The rows of a group lie close to one hidden flat surface of 8 dimensions, which may be shifted away from zero. Surfaces can cross.
Known rows, each followed by its group:
[ 28 -27 -16   3   1   0 -11  10  -5  -9 -15  -7  -3   3  14] : K270
[  0  23   3  -9   2  16  12 -31  16   3  13   0  -8   2 -10] : K270
[-18  15   2   3   8  -1  16  -3  19   4  14   8   8   1  -8] : K270
[-23  21  13   3   2 -25  19  10   5   4  12  15  16   5 -11] : K950
[ -3  24  23  11   8  10   0 -14   7   4  -3  -8   8 -17  -4] : K862
[ 20  -6 -16 -13  -3   8  -8 -10  -2  -8   0  -8 -13  -9   5] : K950
[ -8 -10  -6   3  -4  -2 -17   0  -7 -12  -7 -13 -17   4   9] : K950
[ 20  17  -8 -20  -7 -31   5 -14  -1 -13   3  -2 -15   7  -6] : K270
[-16   6  15 -15  -5  -8  -6  11 -13   8  11   5  16  12 -26] : K843
[-20  15  12   9   3 -14   0  -5   9  -4  -1  -5   0  17  -9] : K270
[ 24  -7   2  -1  -3   0 -23  -2  -7 -19  -2 -19  10   5  -3] : K950
[ 18   4 -12 -16  -2  -6  -3  -7  16  11   5   0  15  -4 -14] : K121
[ -7  11 -11 -18  10  -2  27   0   4 -13  29  20  -5  -4  -5] : K862
[ 16  -6   7 -12  -5  10  -3  -6  -8   5   1   0   6  28 -16] : K862
[ 28 -22 -18  -1 -15   5  13   6  -7   3   8  16   5   9  12] : K862
[ 5  7 23 12  0 20  7 -8 -1 10  2  3 17  8 -7] : K950
[-11  -4   2  -1   3  -3  -9   6   3  13 -14  -2   0   0  -5] : K843
[  1 -25  -6  14  12  11 -16  16   2   1 -18 -10   6  -8  12] : K270
[ -2  22  -1  -9  -1 -12  24 -16   7   3   3  11 -18   4  -1] : K121
[-13  12  12  12   2  11  25 -12  15  18   5  14   5  13  -4] : K862
[  7   4   9   8   3 -26  -8  13   7  -1  -9  -7  26  11 -10] : K862
[ 13  -9 -11 -12   5  -4  16  10   1   3   6  14   7   9  -4] : K843
[  0  18  16   2 -25   4  -2 -23 -21 -13  12  -5 -17   2   5] : K270
[  7  -9 -20 -14 -22 -11   8  -9   3   6  13  12  -8  35  -5] : K843
[-31  -2 -13   8  27   3 -10   3  22 -14  -3 -14 -11 -16   7] : K270
[  9  -7  12   3   5   2  14  11  -6  15 -12  10   9  20  -7] : K843
[-15  -1  -7  -6  -2 -29  11  14  -6 -24  18   9  -4  21  -3] : K862
[ -7 -13 -20 -11  13 -11  -1  24   1 -14   9   4   5 -16   3] : K950
[  5  19  -6   3 -24 -13   3 -15   4 -12  26   1  11 -14   6] : K121
[ 36 -10  -6 -24 -12  19   5  -7 -24 -14  21   8   0   6  -3] : K121
[ 10 -11  -2   6  -6 -18  -2  17  -8  -2  -8   1   8   4   6] : K270
[-24  -2  -4  14  11 -19 -17  15  15  -7  -8 -13   9  -6   2] : K121
[  8  26   3 -31  -3 -11  18 -18  -3   2  12  11 -12   1 -18] : K121
[ 30  -3  15   6  -6  31   7   3 -17   6   8   9  27 -27   8] : K843
[ 30   1  -9 -12  10   1   1   4   5  -5   4  -1  19 -24  -2] : K862
[ -4 -21   6  -4  19   7   9  25 -20   6 -19  10 -11   6   2] : K121
[ -6  -5  16  11 -22  16   9   3 -23  13   8  15   5   1   7] : K950
[  2   0   5  -3 -12  17 -17  -7  -9   5   1  -9   4 -17   0] : K843
[ -9   2  21   4  -6 -18  15  10  -8  31 -20  16   1  30 -12] : K843
[-17  15   9  -7   3  17   6  -9 -14  -9  14   3 -18 -24   6] : K862
[ -4  18  17   8 -16   8 -24 -22  -1   3  -5 -20  -2 -11  -3] : K121
[  4   0   3  32 -14  -6   5 -13  24  29 -25  -1   3  18  11] : K950
[  0 -10 -16 -32  -9  20 -29  -7  -5   3  13  -9  -1 -11 -16] : K843
[ -7 -10 -19  -1  -9 -18   7  16  -1   5   3  14  -2 -11  12] : K950
[ 20  -4 -11  -5  -8  -1   4  -3   6   2   7   4  11  11  -3] : K121
[ 23 -14 -15   6   7  19  -8  -8  20  17 -22  -9  -2 -12  12] : K950
[ -7  18  12 -12  20  -7 -22  -8  14  12 -28 -21  -4 -10 -21] : K270
[-15   0  -9 -14  -6 -11  12  11 -19 -21  24  14 -13  -9   7] : K862
[ 23  -1   4   3  -8  25   0   0 -11 -11  24   3  28 -21   4] : K843
[ -3   5 -16   1   2 -11  13  -6  13 -15  15   4  -8   5   7] : K270
[  2   3 -11 -12 -13  -7   1  -2  -2   4  10   7  -2 -10   0] : K843
[  4  11   9 -11  22   5 -13  -4  11  -6  -5 -17   7  -7 -17] : K862
[ -8   8  16  10 -16   8  -6 -11 -24 -18  10  -6 -16  -7  13] : K121
[  7   7  18  -3 -12  10  -7 -11 -13  13  -6  -3   0   0  -8] : K121
[ -9   3  10   4 -13  15  -1  -9 -14  10  -1   4 -14  -2   5] : K950

New rows. What belongs after each?
[  5   7   2  -7 -19   6  -5   0 -12 -14  36   3  27 -18  -6] : K843
[-12   1   1  -7  16 -11 -32   5  -6 -16 -20 -25 -17 -15  -3] : K270
[ -1   2   4   7   4  -3   1  12   1 -21  22  -1  28  -3  -3] : K843
[  7  15   3 -29  -8 -11  -4   0  -8   0  17   5  16 -10 -23] : K121
[ 26  11 -10  -8   9  -8   1  -9  24  11 -11  -5  11 -18  -7] : K950
[  8   6  22   0 -16   0  11  -4 -15  22  -6  12   5  20  -9] : K121
[ 18  -4  -8  14 -15  17   5 -16  -1  -3   4  -1 -11  -8  22] : K121
[  0  13   6  -3 -13  14  -2 -20 -12 -10  12  -3 -16 -15   8] : K270
[ 15 -14  -5 -13   3   4 -15  15 -18 -29  15  -6  14  -8  -3] : K950
[-20 -17 -12 -19   0  -4   3  17 -12   1   9  14 -13  16  -8] : K862
[ -7 -17 -12  -1  -5   4  12   5  -4  -2   8  12 -12  23   6] : K862
[-13  -7   5  -2   8   1  -6  13   5  25 -14   3  10   2 -13] : K862
[-23 -17 -10   6   9  27   9  -7  15  11  -3   6 -23  31   3] : K862
[ -1  10  15  22 -10  -8   5  -2  11  27 -15   4  16   1   1] : K950
[-15   1  -4   7   9 -21  18  17   6   7  -5  14   0  -7   6] : K121
[14  4 14  2 -2 -1  6  9 -6  0 13  7 33  0 -8] : K950
[  0  16  -6   3  -8 -10  -5 -17   7   7 -11  -7 -20 -28  14] : K270
[-25   5  11   5  12 -18   3  19  -1  14 -16   6  -1  -9  -4] : K121
[-13  10   0  22 -29  -7  -1 -12 -13  -6   3  -1 -20 -26  30] : K270
[ -5  -2  -6 -13  17   1   0   0   2 -33  18  -7  -7  20 -10] : K270
[  5  -5  18   1  14  23 -10  11 -10  11 -12  -5  17 -22  -6] : K843
[ 17   2 -12 -10  10   4   6  -5  -5 -24   7  -3 -16 -20  11] : K843
[ 11 -11   9  -4 -13   2  10  22 -30   9   8  19  20 -13   2] : K121
[ -5  23  28  -3 -10  19  -5 -22 -11  11   2  -4  -2  -9 -11] : K270
[  9  -2   0 -13 -14  -2  -2  11 -24 -19  27   7  15 -12  -3] : K121
[-10   2  15  11   2  19  -9   2  -2  20 -11  -3  10 -24   2] : K270
[-27  27   8  10   3 -16  10  -9  22  14  -1   4   2  -8  -5] : K270
[ -8  17 -14   0  -3 -42  23  12   4  -7  12  18   0 -23  12] : K843
[ 20   9  10   6   0   7 -12 -26  10  -3 -12 -21  -2  17  -5] : K950
[ 18   0  13   3 -17 -20 -11  15 -22   0  -4  -2  22 -12   0] : K862
[  1   7  -2 -24  14   5   9  -8   6  -8  17   2   0  24 -23] : K862
[  2  12  19  -2 -20 -14 -10  -8  -9  -1   9  -5  17  29 -22] : K121
[-15  21  36  13  -5   2 -17 -12  -5  12 -15 -15   4   1 -11] : K950
[ -4  -3  -8   0 -16   6   9  -5  -7  17  -1  12 -17 -10  13] : K950
[-22  14  15  16 -19 -16 -12  -7 -15 -11  -2  -8 -16  -8  13] : K270
[ 31  -3   3  15 -13 -13  -3   8  -7  -2  -5  -3  24 -15  12] : K862
[-10  13   2   2  -2  -7   9 -15   7  -4   4   1 -16  20  -2] : K950
[ -8  -9  -1   3  10  11  14  11   5 -11  22  11  19  18  -6] : K270
[  4  -5   0  11  -2 -20 -18   2   1   0 -26 -15  -7   6   5] : K270
[ 26 -11  -1   1   2  26   3   1   5  25  -9   6  18 -11   1] : K270
[-19 -15  -5 -19   8   4 -16  17 -15   2  -6   0 -12  -9  -7] : K862
[ 25  -1  -7 -20 -11   1 -16  -7 -20 -23  10 -10  -6 -10  -1] : K950
[ -8 -10  -9  -1  10  12  20   4  22  25  -2  16   3  19  -7] : K862
[-17   7 -12 -12  13 -19  -8  12  -2 -18   4  -5  -9 -32   4] : K270
[ 10  -1  -7  22  -9  -2 -16 -17  15  19 -36 -17 -17 -15  22] : K270
[  2 -20   4  25  -5   5  -2  15  -2  13 -16   2   9   6  14] : K121
[-13   5  10  30  -7 -12   7   1   5  -2  -4   0   2   9  13] : K862
[ 8  0 17 21  2 -2 14  7 -3 -6  2  5 18 12  4] : K843
[-15   4   6  22   0 -12 -10  -5  13   5 -19 -12  -7   6   8] : K270
[ 19 -16 -10  15  -7  -4   7   6   6   0  -4   4   9  12  14] : K862
[-13  -3 -16  -2  30   6  -3  12  19   0  -8  -4  -1 -38   7] : K862
[-34  -2  -6  20 -17 -19   9   1   5  18 -12  11 -23  11  15] : K950
[ -8 -13 -20 -10  19  -9  -2  28   7  10  -7   7  10 -35   4] : K862
[  4  -9  -5   5  12  10   2   6  19  23 -15   2  14  -1  -3] : K862
[  9   5  -1  14  14   3  18 -12  34   5  -4   1   9  27  -5] : K950
[ -4 -20 -18  12  22   9  -1   6  26   8 -15  -4  -3   6   7] : K862
[-12  -6 -15 -26   9  33  19  -8  -3  -1  21  17 -26   1  -1] : K862
[ 16 -19 -13   4   4  46   9  -6   7   4  13   7   6 -13  14] : K270
[ -3  24  16  -5   8   2   9  -9   9  14  -1   3  11 -13 -14] : K950
[-11 -14 -18   9  28  -6 -19  14  28   1 -26 -18  -1 -13   6] : K950
[  5   5  -9 -12   9   2  -4   0  -4 -23  15  -5  -1 -28   3] : K843
[ -4  11 -11   5  -3 -15 -10 -17  23 -18   8 -16  -3  12   0] : K121
[ -6  -4 -20 -10   9  13  12 -15   8 -12   9   3 -33  12   6] : K950
[ -5  -8 -12  -2  -1   5  29  17  -1  15  16  30  11 -16   8] : K950
[-10  -6 -13  22  10 -18  10   3  21 -22   3  -3  -6  26  12] : K862
[ 13  -5  14  10  -8  21  -5 -19   0   6  -7  -7  -1  39  -5] : K862
[-30 -15  -7  22  15 -23  -9  24  19   4 -20  -5   2  13   6] : K862
[  5  26  12 -19  27   3  -8  -9  13  -7  -1 -15  11 -18 -25] : K950
[10  4  6  8 -1  1  1 -5  9  8 -5 -1 11  4 -2] : K950
[  8  -6  10   9  12  -4  13   0  -3  -5 -17   0 -15  42  -1] : K843
[ -2 -22  -1  18  -3  12 -12  15 -20 -20   3  -5  -2  -8  22] : K121
[-24 -15   4  22   8   4   2  29   6  20 -11  10  19 -16   8] : K950
[ 14  -4 -12   0  17   0   1  11  22  16 -11   0  23 -26   0] : K950
[ -2   3   8   2   1  -5 -27  -5  17  18 -18 -20  17   8 -19] : K121
[  7   4   1 -11   4  18 -18 -12  -2   4  -8 -14  -8 -23  -1] : K121
[ 14 -11   7   3 -19  18   8  -8 -11  18   1  11   2  28  -2] : K862
[-19  15   7   8  11  -4 -11 -11  17   1 -13 -14  -8   3  -6] : K270
[ 21   4 -21  -8  -4 -21  21   3  15  10   5  16   8 -11   3] : K270
[ 22 -12  -3 -25   2  18   6  11 -25   3   7  12   2 -21  -2] : K121
[-15   2 -15  -3 -11 -22  11   1   2   1   3  10 -19   3   8] : K950
[ 11 -19 -19   1 -12   8  21   9  -7   8  12  22  -2  -1  15] : K862
